The groups are shells around one centre, one inside the other: the same stretched ball of 5 dimensions in 7 sizes.
In the rows, zero is written as 128.
Some rows, each with its group after it:
[122 111 134 180 121 126  76 114 134 118  87] | z277
[ 97 124 139 164 150 138 107  91 136  89 114] | z14
[112 110 161 160 108  71 134 154 137  67  72] | z445
[103 127 143 157 118  87 122 146 132  87  91] | z326
[ 78 136 109 172 170 190  95  66 134  85 131] | z198
[105 140 111 186 139 144  65  83 128 136 117] | z198
[106 123 150 165 123  89 119 126 135  85  92] | z143
[ 93 158 125 160 143 108  98 100 125 129 133] | z143
[ 85 137 115 180 145 146 102  93 133  83 111] | z277
[ 94 159 148 141 138  67 127 120 125 116 132] | z14
[115 116 158 165 114  74 120 135 136  87  83] | z926
[105 105 120 165 148 189  80 104 136  97 103] | z326
[ 90 139 112 169 165 178  78  68 131 117 136] | z277
[ 89 143 105 149 170 193  74  85 126 134 148] | z445
[118 148 143 141 138  95  79 110 122 172 137] | z326
[ 99 123 126 152 134 140 103 136 131  97 103] | z14
[ 95 155 135 157 136  87 110 111 126 120 126] | z926
[129 113 150 178  98  73  94 142 134 112  71] | z326
[123 139 152 137 124  76  91 136 124 159 121] | z143
[125 134 136 173 106  78  79 134 126 146  95] | z198
[135 102 147 160 108 106  80 149 132 130  80] | z277
[108 153 130 154 142 109  78  99 123 159 137] | z143
[109 110 141 172 138 137  97 100 138  90  97] | z198
[115 121 111 180 137 168  53  97 130 139 107] | z445
[127 128 145 139 128 106  77 132 125 163 119] | z277
[ 95 129 138 153 153 138 108  97 133  97 123] | z445
[110 123 119 184 133 148  71  97 132 118 101] | z926
[129 118 149 158 121  99  81 125 130 141 101] | z926
[107 140 118 171 131 125  77 112 126 136 113] | z143
[ 98 129 110 153 170 204  64  78 129 136 141] | z198
[115 110 140 174 126 124  93 114 136  98  89] | z143
[ 83 140 121 168 159 152 105  81 132  89 127] | z326
[125 136 172 132 108  30 120 160 126 136 105] | z326
[125 141 154 151  99  36 104 161 124 143  96] | z198
[ 85 150 106 176 162 166  80  67 128 119 138] | z277
[105 144 139 169 114  65 112 132 128 109  99] | z445
[116 104 127 162 147 182  68  99 135 121 108] | z14
[108 128 145 157 115  81 117 148 130  98  92] | z926
[108 112 144 151 135 131 107 126 135  94 101] | z926
[117 136 135 131 148 137  72 114 123 169 140] | z14
[130 109 175 136 114  66 115 151 133 116  92] | z14
[111 120 142 154 145 136  92 101 133 117 116] | z445

New rows. What belongs after each?
[ 96 142 147 146 133  85 127 128 129  98 115] | z326
[ 97 118 140 150 148 144 113 111 135  83 111] | z198
[123 152 149 140 110  45  96 153 120 166 117] | z14
[113 153 144 126 139  89  92 127 120 167 142] | z445
[ 97 136 117 194 135 130  88  88 133 100 103] | z14
[122 146 151 132 127  73  90 134 121 169 130] | z277
[116 116 142 148 141 139  87 114 132 125 114] | z277
[ 97 149 112 149 158 162  73  95 123 150 145] | z926
[107 110 146 146 130 123 116 143 135  84  94] | z198
[ 96 134 103 166 158 190  66  86 128 128 130] | z143
[103 114 145 146 146 139 110 115 135  91 111] | z14
[ 98 132 101 181 155 190  59  74 130 129 125] | z277
[103 148 148 141 130  74 116 133 125 124 122] | z926
[ 79 140  97 182 155 182  89  86 131  89 119] | z198
[118  98 134 160 129 156  85 132 136 102  88] | z326
[ 86 131 129 177 148 137 113  86 136  72 110] | z14
[ 96 151 140 144 140  92 114 119 126 120 129] | z926
[110 114 142 185 114  98 108 124 138  77  75] | z326
[107 112 140 163 122 116 112 139 135  81  85] | z143
[120 117 137 168 134 132  75 103 132 130 105] | z326
[ 89 127 127 178 146 143 109  89 136  73 106] | z445
[124 130 181 134 105  17 135 162 129 115  96] | z14
[ 99 153 104 157 160 170  56  81 121 167 151] | z326
[130  85 163 166 104  96 110 152 141  78  58] | z198
[108 106 135 154 137 154  98 127 135  92  97] | z326
[ 98 146 131 132 152 131  98 118 124 136 140] | z198
[102 113 124 175 130 146  98 122 136  81  88] | z143
[ 98 128 139 165 128 103 119 124 133  81  97] | z143
[ 99 122 118 187 135 148  89  99 135  90  96] | z143
[120 126 156 169 109  58 109 130 133 110  88] | z326
[115 128 156 139 129  89 109 133 129 123 112] | z143
[118 119 149 140 118  96 107 156 129 116  97] | z326
[108 146 116 144 147 148  66 113 121 166 139] | z198
[134 115 151 142 125 111  74 133 128 157 109] | z198
[101 100 103 185 149 218  67  92 138  88  95] | z14
[101 144 111 150 161 175  63  88 124 156 146] | z277
[ 79 171 106 144 176 163  84  75 120 148 170] | z14
[ 88 145 118 153 175 177  84  66 129 125 151] | z14
[132 127 150 163 110  72  82 130 128 149  98] | z326
[104 143 118 142 151 153  72 109 122 156 140] | z326
[126 134 140 168 110  78  78 130 126 151 100] | z326
[117 131 149 137 122  86 103 149 126 134 110] | z926
[127 125 170 160  85  12 127 173 131 105  71] | z14
[ 95 136 109 185 154 170  71  68 131 117 123] | z445
[129 104 150 155 126 123  83 125 134 126  96] | z445
[ 88 155  95 168 163 182  64  76 123 143 146] | z326
[128 146 163 129 116  42  99 148 121 170 123] | z445
[ 83 147 126 163 152 129 114  93 130  91 127] | z326
[107 162 132 148 135  87  86 115 120 164 138] | z277
[ 90 125 114 179 145 164  96  98 135  82 104] | z143
[122 100 152 158 109 100 108 157 136  91  72] | z926
[135 127 161 149  92  37 101 171 126 142  85] | z445
